Every row belongs to one group in each of 4 separate groupings. Each group adds its own fixed numbers to the row, and there is some noise. The rows also spread widely along 13 directions, which tell nothing about the answers.
Some rows, each with its group in each grouping after it:
[-25  29 -23  33  -4  22   0  19  32  44  51 -23   6  14  20  23  -1  36
  -4  47  -1   8   8  50  -2  -2  38 -20 -28  26   2  28  -7   8 -28]  (0) Z_529 (3) M
[  1 -33 -49  42   2  -6 -36  -1  -6   5  35  24  21  39   3   2  16  14
 -12 -10 -11 -33  -1  -2   8  -9  36  21 -10 -48 -33 -19 -25 -13 -28]  (2) Z_856 (0) C
[  5 -13  21  -1  42 -41 -34  13   8  30 -10 -40  35 -14  69  15 -11   8
  10  10 -20 -32 -10  51   2 -18 -10  31  53  -7 -10  -2  13 -37 -17]  (3) Z_972 (1) K
[-33  20  28   6  30   8  -3  -8  12  -8 -21 -30   4  28  30 -11 -19  40
 -27  -8 -54 -20   0  -2   6 -27  -3  46   1  -8 -29 -11  11 -44   6]  (1) Z_755 (2) M
[-27  16 -37   1 -25   4 -15 -21 -21  14  -2   4  -9  -7  19   9 -27 -15
   4  14 -10 -23 -17  -3   5   8  -5   2 -47  30  -7  -9  -6  16   0]  (4) Z_529 (1) K
[ 14 -32  -7 -39  -9 -12  -7 -17 -33  11  19  45  26 -24 -10   8 -19 -36
   4  -1   4 -21  -6  -4   8  -9  -4   2  32  10 -10 -11 -17  -4 -31]  (1) Z_755 (3) C
[ -5 -10 -24 -14  11  -7 -26 -11  -5   8   4  -4  15  18  19  -1  22 -13
  12 -19  11 -26  -7   2   8   8   8  -1 -12 -14 -12  -5 -21  -4 -20]  (4) Z_972 (0) M
[-26  14 -34  -2   4  49   9   3  -4  11   0  10 -22  33 -28  19 -19  13
 -17   8 -32   1   1 -17  17   4   3  29  -8 -17 -39  -2 -18 -31  -1]  (5) Z_856 (2) M
[ -9 -13  -5   8   6 -11   5 -21  11 -11   7  -9  11  -2  16 -12  12   7
   3 -17  -1 -28  10 -10   1  -5  18 -13  -2  31   6   0   9   2 -31]  (5) Z_972 (2) C
[  5  -1   2 -22  23   4 -14  25   0  24  -4 -23  33  41  20  19  28  -1
 -11  -8  21  -7  -1  17  14   6  37 -22  15 -33 -39  26 -18 -58 -28]  (2) Z_755 (0) M
[-26   7 -30   4   1  -3   9  -1   2  17 -16 -26 -10  -3   1  29 -40  11
 -15  15  -1 -39   1   7 -22  11 -12  26 -14  21  22 -32  22  -7  24]  (3) Z_755 (2) K
[-17  -7 -25   8  13 -17 -15   2  -4  20   9 -13  14   5  13  15 -18   9
  -7   8  -8 -31 -12  20 -13  -4   5  31   8   0   2 -22  10 -15   4]  (0) Z_755 (3) C
[-12   4  14  22  -3  -1   2  -1  -2   9  12 -12  13  18  14  -5  -4  14
 -28 -10 -23 -12   0  10   8 -24  43  -6   0  16 -21   5   5 -27 -23]  (1) Z_755 (2) C
[-23  18 -25  -4  -2  17  10  -2   1  16   2 -26  -8  14   1  22  -9   5
  -1   3  18  -7  -1  10   3  20  10 -18 -31  18   7  10   5   6  -3]  (0) Z_755 (1) C
[  5 -11  -9  13  28 -22 -22  15  -3  20 -16 -17   0   1  25  13 -10  -6
  -4 -18  -4 -31  -9  25   0  -1   4   1  14  -5 -12 -11  -3 -22 -17]  (0) Z_856 (0) M
[ -6 -26 -31  45  22 -25 -16  -6  17  17  13   4  -2 -28  34   2  14   0
  -1 -17 -28 -15   2 -16  -2 -12  21  22  20  27 -29 -12   4   5 -20]  (4) Z_529 (0) K
[-20  11 -17  -6   2  -3  13   9  -8  32  11 -19  -4  -1 -21  19  -5 -12
 -11 -17   3 -12 -18  18 -14  10  27  11  30  30   8  -6   7 -15  15]  (0) Z_755 (2) M
[-38   3  -7 -45 -23   8  11 -21   0 -25  42  31   7  30 -45 -14 -49   1
 -45 -17   2 -14 -17   5  37  -8  17  26  -7  13  17   0 -16  38  18]  (1) Z_755 (1) K
[ -1   5   2  -8   7   7   4  -2   6   0   1 -18  10  30   7  -6   2  21
  -9 -17  18 -21  16  18   4  -1  25 -40 -37   4  11   4  -8  -4 -36]  (4) Z_755 (3) M
[-20  13  18 -29 -11  -5  -8 -19 -30  13   8   9  15   1   1  -6 -28  -7
   2 -11 -23 -23 -20  17  12 -10   0  19  18  17  -4  -5  -9 -12  -6]  (3) Z_755 (1) M
[-33  21 -10  10 -11  -4  -4  -9   5  16  42  -8  -5  32 -15  -8 -16  18
 -11 -26  -2 -15 -12  45   3  -7  33   5 -21  20  30  -7  -8  26  -7]  (4) Z_755 (0) M
[ -3  -5  27   3  20 -13  12 -26   1  11  34   5   5 -16  -4 -25  32   4
  20 -57 -29  -7   4   0  -1 -21  26  11  50  23   0   2  -6  -1 -32]  (1) Z_755 (2) M
[-16  17 -20  -3 -10 -18 -24  -6 -32  27   2 -18   8   6  25   4   9 -25
  18 -16   7 -28 -27  14   3  11  18 -22 -24   6  -8   5 -13  -5 -14]  (0) Z_755 (0) K
[-21   5 -13 -32   6   8   8  -3   1   6   8   2   2  29 -28   8  -9   1
 -18 -22  11 -10  -5   3   7  11  14  14  10  -2   2  -2 -11 -10   4]  (2) Z_755 (0) M
[-11   6  -9 -23  20  16   0   8  10  33 -18 -21   0 -15  25  40 -19  -2
   5  36  -4  -2   3  12   0  12 -24  18  26  22 -14   9   7 -24  -2]  (3) Z_972 (1) M
[  6 -26   0 -30   7  -7 -11 -16  -6   3  13  19  14  -3   6   4  -7 -19
   9 -27  11 -10  -3  15  22  -3   7 -10  23   5  -1  16 -11  13 -34]  (2) Z_972 (1) C
[-19  17   0 -39  11   8  10 -14 -13   6  -3  -3  17   4  -6   6  19  -5
   7  -3  -7 -17  -6 -18  -3  12  -2  23  19   7 -17  -7 -10 -38   5]  (0) Z_529 (2) M
[-14 -11 -29  -2  -5 -26 -36 -17  -8  12   0   2  22 -21  49  12 -10 -25
   5  16  -7 -26 -24   5   6  -1  -3  17  -7  24 -23  -4   3   8  -2]  (4) Z_529 (1) C
[ -5 -16   8  23  33  -7  12   6  28  -4 -16 -24 -18   4  14  10 -50  38
 -23 -17 -15 -35  26  24  -6 -18 -10  16  -1   0  20 -28  19  -6  -9]  (1) Z_755 (2) K
[ -6  -3  -9  16  13  -3  -7 -18  -3  19  -5 -11 -10 -18  25   6   2   3
  26 -23  -9 -23   8   2  -5   5  -2  -8  -7  17  -1  -3   3  11 -23]  (3) Z_755 (1) M
[-21   2  18  26  -2  -7  23 -22  -1   9  54  17 -28   3 -48 -21 -52  39
  -5 -61 -37 -19   5  48   5 -29  21  26  23  27  57 -25   0  43 -18]  (3) Z_755 (1) K
[ -9 -14  25  -1  23  21  26 -34  10 -21  17  27  -8   0  -7 -21   5  36
  11 -41 -42   3  36 -25  13 -31  -1  16  17  11 -13  -8  -7   2 -47]  (4) Z_755 (2) C
[ -7 -10 -42  24  14  -1   5  15  24  38  11 -29  -7  -7  16  32  28 -11
  -5 -14  18   5   2   3  -5  13  46 -24  10  19 -16  30  10   5 -11]  (2) Z_755 (2) K
[-11  18  23  18  20  23   6 -32  -6  15   7   8 -50  13 -10 -17 -22  29
  30 -70 -45   0  11  31  10 -18  -3  -9 -27 -11  14  -1 -20  20 -50]  (2) Z_529 (3) M
[-17   8  -7 -32  16   7   3  -3  17   9  -7 -14   5  -3  18  21 -22   6
   9  30   9 -17   9  10   2  13 -29   8   5  26  12   0   1 -10 -15]  (5) Z_972 (0) M
[ -4  16  27 -27  18 -13   7 -22 -11  11 -18 -19   5  -8  20   9 -25  16
  33  -2 -10 -32   6  38 -22  -2 -39  14  10  16  40 -21  14 -19 -23]  (2) Z_856 (2) C

New rows. What belongs after each?
[-11  16  26 -31  -9  13 -12 -38 -25 -11  29  26  31  28  16 -29  13  21
  36  -6 -21 -26  13   0  17 -18  -8  -5 -27 -12  -9  -7 -40 -10 -56]  (4) Z_755 (0) M
[-33   1 -14 -23  28   1   7 -21  -6   1   3  -1  -4  29 -30   6 -13  24
  -1 -30 -24 -19  -9  -7  -8   6 -16  78  30 -23   8 -38   3 -26  23]  (2) Z_755 (0) C
[-25  10  -6   2  22 -35  -2  -3  11  22  12 -37   2   9  -6   7  -6   8
 -15 -37  -6 -35 -25  44 -16   5  23  45  30   8  30 -23  17  -4  32]  (3) Z_529 (2) M
[ -5 -21  -4 -44  31  -5   3  -9  -8  -6 -20  14  -8   9 -19  19 -21 -15
 -19 -38  -1 -15  -7 -11  21  10 -11  33  27 -24 -18 -18  -9 -18   7]  (3) Z_529 (0) C
[ 12 -32 -11   9  36  -3  -3  -2  -3   9 -36  -9 -11 -16  26  18   3 -13
  10 -33 -13 -14  14 -22   7  -2  -1 -10  21  -8 -40  -3   7 -33 -31]  (5) Z_755 (2) C
[-10  30 -12 -60   7  20  33   1  -5  38  26 -26 -17  18 -44  32  -5  -3
  30 -20  53   4  -2  53  -2  37   0 -36 -11   4  61  17 -17  22 -12]  (0) Z_755 (3) K
[-24  18   0 -28  -4   3  17 -23   7   1  24 -11   7   9 -11   2  -6  17
  12  -8  13 -28   9  20  -8   9  -2   2 -14  19  40  -8  -1  22  -4]  (3) Z_755 (2) M
[ -2 -22 -20 -25  15   4  23 -11   7 -18 -24   0  -7 -10 -13  11 -15 -10
 -25 -17  23 -22  15 -44   5  19  -7  -4  -1  24   1  -8   7   4   5]  (1) Z_755 (1) K
[  2 -26 -27 -13   6  -4  -4 -19 -10  -1  20  24  11   6 -14   3  15 -12
   1 -32   8 -15  -1 -13  13   6  19   8   9  -5 -14 -10 -18   5 -15]  (4) Z_529 (1) C
[ -7   1  22 -32  13 -13  -2  -2  -5  -1  -7 -13  17  10  17  -5 -13  -4
 -17 -28   0  -9  -8  15  24 -11  17 -11  14  16  -9  14   0 -11 -16]  (4) Z_755 (1) K
[-42  15 -23 -30 -16   3  16  -1   0 -12  35  -3  39  60 -51  -3 -18  30
 -55   8  15 -31 -15   0   1   8  39  46   9   3  21 -18   0 -23  37]  (2) Z_755 (1) K
[ -7   1  -4 -12   9  -5  14  21  11  14   1 -27  11   8   1  25 -21   8
 -22   8  24 -22   7  29  -4   5  20 -17   9  19  15   1   9 -18  -5]  (0) Z_755 (2) K
[-14   2  -1 -29  39  -7  -4 -16  27  -7 -13 -21  -3  15  19   6   6  10
  10 -32  15 -18   5   8   7  18 -13   5 -13 -12   8   4  -5  10  -7]  (2) Z_529 (0) M
[  0 -13 -16   6  11 -12  -9 -20  -5  -7 -40  -7  -9 -24  31   6 -23 -11
   1  -6   3 -48   7 -23 -11  14 -25  -2 -30  22  -1 -28   9  -1  -4]  (1) Z_529 (1) M
[-16  -4   2 -36  10 -24  -8 -11  18 -12  25  -6  36  18  13  -7   5   9
  -6  -9  25 -30  -1  21   8   0   9   2   2  12  22  -3  -6  14 -11]  (4) Z_755 (0) M
[ -2 -15 -27  12  30  -5 -14  -2  -6  23 -61 -19 -31 -26  46  27 -12 -24
   9 -24 -13 -12  -1 -27  -1  12 -18 -11  -6   6 -40   2  10 -17 -14]  (2) Z_755 (0) K
[-16  -8 -27  32  17  25   8  -1  14  21  -6  -3 -40  -6  -4  24 -38  20
  -6 -12 -21  -7  17   5   0   1  -6  13  -8  12  -5 -11   8  15  -6]  (3) Z_755 (1) M
[-18  -6  -9   3   7  11   6 -20   9 -14  -7  -2 -10  11   8   4 -25  18
 -12  -9  -9 -27  15 -10   4  -6  -8   9 -31   2   0 -17   6   5  -9]  (1) Z_755 (2) C
[-12 -33 -31 -24  36 -14  -8 -12  31 -17  -7  -5  14 -13  27  15  -8   5
  -3  -2  11 -25   9 -18   5   6 -26  39  16   2  -3 -13   9  19  12]  (4) Z_755 (1) K
[  6  -2 -43   5 -30  -8   6  13 -44  43   6  -9   6  11 -39  28  -5 -31
 -17 -11  40 -24 -17  19 -20  24  50 -27   0  29  17 -20   3 -28  -1]  (4) Z_755 (1) C
[-24  22 -13  35   0  -6   5   9  14  29  39 -35   4  32   0   6   5  37
 -11  -7   1 -18   2  36  -6  -2  46  -4 -13  11  22  -2   2  -4 -12]  (3) Z_755 (0) K
[-22 -17 -13  14   6   6 -14  -7  20   3  35  21  12   4  14   5 -42  34
 -15  23 -31 -24  13  19   9 -29  -2  34   1   0  -6 -13  -7  19 -19]  (3) Z_755 (3) M
[-38  26   7   3  24   5  -9 -36  19   4  47 -21   0  35  11 -14   4  55
  41 -19 -35 -31   5  39  -8 -13 -20  59 -21 -34  34 -24 -12  18  -3]  (1) Z_755 (2) M
[-10   2   0 -36  -1 -17  -8  -6   3  15  23 -12  30  11  11   6  -3  -8
  -4   1  26 -13 -14  43   6   2  20 -14   8  21  27  21   1   8 -21]  (2) Z_972 (3) C
[  9 -30  17  -7  14   1   4  -8   3 -27   3  21  -3  17 -11  -9 -55  24
 -21 -33  -2 -38  26  17  23 -22  -4  -5  -9 -17  16 -23 -13  12 -31]  (1) Z_755 (1) K
[ -3  14 -40  55  14   5   8 -25  14  23  40 -28  -8  15   3  -4  77  40
  55 -26  12 -29  29 -10 -32  29  23 -21 -44   0  30 -13 -13  19 -42]  (3) Z_856 (0) M
[-23   3 -30 -29   3  33   9 -17 -17  24  31  28  -7   3 -38  16   9 -16
   6 -11 -20  13 -12 -28  13  11   0  48  35  -3 -32   0 -24 -10  11]  (1) Z_755 (1) M
[  7  -8  17   1  23  -9   2 -10  -6  -3 -14  -7  16   4  25  -8  11  18
  10 -22  -7 -28  22 -15  -2  -7   3 -13   7  -1 -11  -8  -4 -36 -43]  (2) Z_755 (0) K
[  5 -12 -16  28  11  13  -2 -25   2  -2  -4   0   9  -2  34 -17  49  15
  25 -19  -4 -20  32 -48  -8   2  20 -43 -38   7 -27  10 -10  -7 -59]  (2) Z_755 (3) M
[-25  -3 -16 -12  -1   0 -14 -13  -2  -6   0   8  -1  13  13   3 -33  -2
 -19   0 -12 -26  -9  -9  18  -5  -8  23 -21  -4 -15 -13 -11   4   1]  (1) Z_755 (0) K
[-19   8 -27  -6  17   8 -13 -16  15  17   5 -24   5  -7  42  14  25  -6
  27   8   3  -6  -1 -12   3  17  -9   3 -19   7 -20  20  -5  12  -6]  (1) Z_755 (1) M
[-36   1 -43  15   5  42  20  10  50  11  43  -4  -8  13  -3  38 -17  41
 -17  48   3  12  27   9   3   0  10  14 -15  17  -5  15   6  24  -3]  (0) Z_755 (2) C
[ 10 -27 -29   6  15 -18  -2 -16   6  -1   2   4   3 -14  12   6  24 -14
  17 -26  24 -27  12 -20   3  18  14 -27  -5  14  -2  -4  -4   8 -36]  (5) Z_529 (0) C
[  2   1 -23  25  15  47  20   1 -22  21 -37  -6 -49   3  -9  22 -13   6
  11 -27 -14  -2  26 -31   4  14  -3 -34 -32  -5 -31  -3  -9 -25 -33]  (0) Z_755 (1) K
[  8 -32  -7  14  35  22  22  13  27  -9 -20  -7 -12  22  -4  13 -12  33
 -40 -26   5   0  39 -13  11 -10  23 -25  -9  -4 -18  -1   7 -18 -37]  (4) Z_755 (3) C
[ 17   1  14   3  11  32  20   8   5  10 -12  -3 -18  12  -5  23 -36  27
  -4   3  14 -18  41  25   4   5  -5 -42 -31   1  13  -6 -12 -16 -46]  (1) Z_529 (1) M
[  6 -12   5 -18  12 -11  -7  -7 -13   7  10  18   5  11 -13  -5  -7  -7
   1 -38  -2 -22  -5  19   9  -4   9   0  24  -6   3  -6 -20  -8 -31]  (2) Z_856 (0) M
[-19  -2 -36  -5 -23 -12   7 -16 -21  18  35  16   5  -1 -35   1 -14 -10
 -14 -14   4 -28 -16   2  -7   6  28  11   1  27  23 -20  -4  18   3]  (3) Z_755 (3) K
[-14 -30 -15  17  38  -2 -18 -20  45 -27   1 -10  16   2  55   1  -6  39
  -2  22 -17 -32  25 -18   7 -12 -28  42 -14  -9 -12 -13  10  11 -12]  (1) Z_972 (1) C
[-40  11 -27 -27 -23  11   2 -40 -35  -3   9  28 -16 -11 -28 -11 -30 -23
   6 -16 -24 -21 -28 -27  11   8 -16  35  -9  36   5 -16  -9  25  16]  (0) Z_972 (1) K
[ -3  20   4  43  12 -20  -9   9   1  21   5 -48   7  26  20 -14  16  18
  -7 -34  -2 -26  -9  38  -2  -2  53 -33  -9  18  12  10   8 -24 -31]  (5) Z_856 (1) M
[ -5  -1   5  46  29  -3  21   3  29  17   7 -47 -17  19  -1   6  -3  52
  -7 -30   2 -20  26  36 -16   1  26  -9  -2  19  42 -13  25  -4 -25]  (3) Z_972 (1) C
[-33   7   6 -25  22   6  -6 -15  19 -10   4  -8   2  22  18   0 -33  27
  -5 -11 -19 -10   0  17  22 -11 -15  33  -4 -12   2   8  -2  12   2]  (2) Z_755 (1) K
[-38  10 -39 -42  -7  27 -14 -10   6   1   5   7   0  25   5  20  -6 -24
 -22  13  10   1 -20 -24  32  17  -1  12 -34 -10 -42  23 -23  15  16]  (1) Z_755 (0) M
[-14  33  52  28 -28   2  -5 -27 -46  18  28  13  -8  26   2 -38 -28  23
  11 -47 -54  -9  -3  47  18 -48  36 -31 -27  26   5  -3 -18 -12 -72]  (4) Z_755 (0) C
[-24  -3 -26  30  14  22  12 -22  -1  -4 -16  -5 -10   6   7  -2  12  26
  -9 -11 -34  -9  16 -58  -6  -1   4  28 -11  20 -33 -20  12 -26  -5]  (4) Z_755 (1) C
[-20  18  23  -6  10 -17 -28  -8  11  -4  10 -38  54  38  61 -19   7  37
   1  20 -10 -37  -4  30  10 -16  13   6 -17  -7  -1  13  -1 -29 -24]  (2) Z_972 (1) K
[  1   1  -6 -24  14   8  21   1 -17  32  -6   1 -28 -13 -27  25 -47  -7
  13 -19  -4  -7   2  28  -1   5 -15  -5  23  15  22 -10  -2 -11 -22]  (5) Z_755 (3) K
[-11  23 -36   1 -11 -10 -25 -10 -11  42  31 -26  -4  14  17  14  17 -18
  41 -15  21 -22 -24  63  -8  18  15 -24 -41   0  30   7 -17  35 -17]  (4) Z_856 (2) M
[-30  26   6  -1  39 -33  -1 -20  17  23 -21 -59 -19 -14  43   1  14   6
  31 -47 -11 -10 -15  17 -13  11  -9   9   3  29  24   8  25   8   1]  (2) Z_755 (0) K
[-35  14 -12  13   0 -27 -29  -4   2   2  -6 -30  -3  23  36  -5 -39   4
 -18 -15 -11 -38 -27  31  16  -8  13   2 -36   7   5  -3   7   8   0]  (5) Z_755 (0) K
[-20  -1   3 -41  14 -28 -13  -1  23   3  15 -23  38   4  36  11  -6  -3
  -6   6  16 -20 -13  37  10  -5   9  10  20   7  10  22   6   7   1]  (2) Z_755 (2) K
[-12 -20  13 -45  21  -7   7 -12  19 -31 -10  11  -2   8   4  -9 -23 -14
 -38 -44   8  -7  -1 -16  43  -7   6  -7   4   8 -16  18  -9  23  -9]  (1) Z_755 (0) K
[-48   5  -6 -13   3 -28   4 -14   7   0  12  -7  22  -7   2  -3 -17  -1
 -42  -3 -37 -10 -32  -8  -4 -20  20  72  53  55 -11 -15  31 -15  38]  (4) Z_755 (2) C
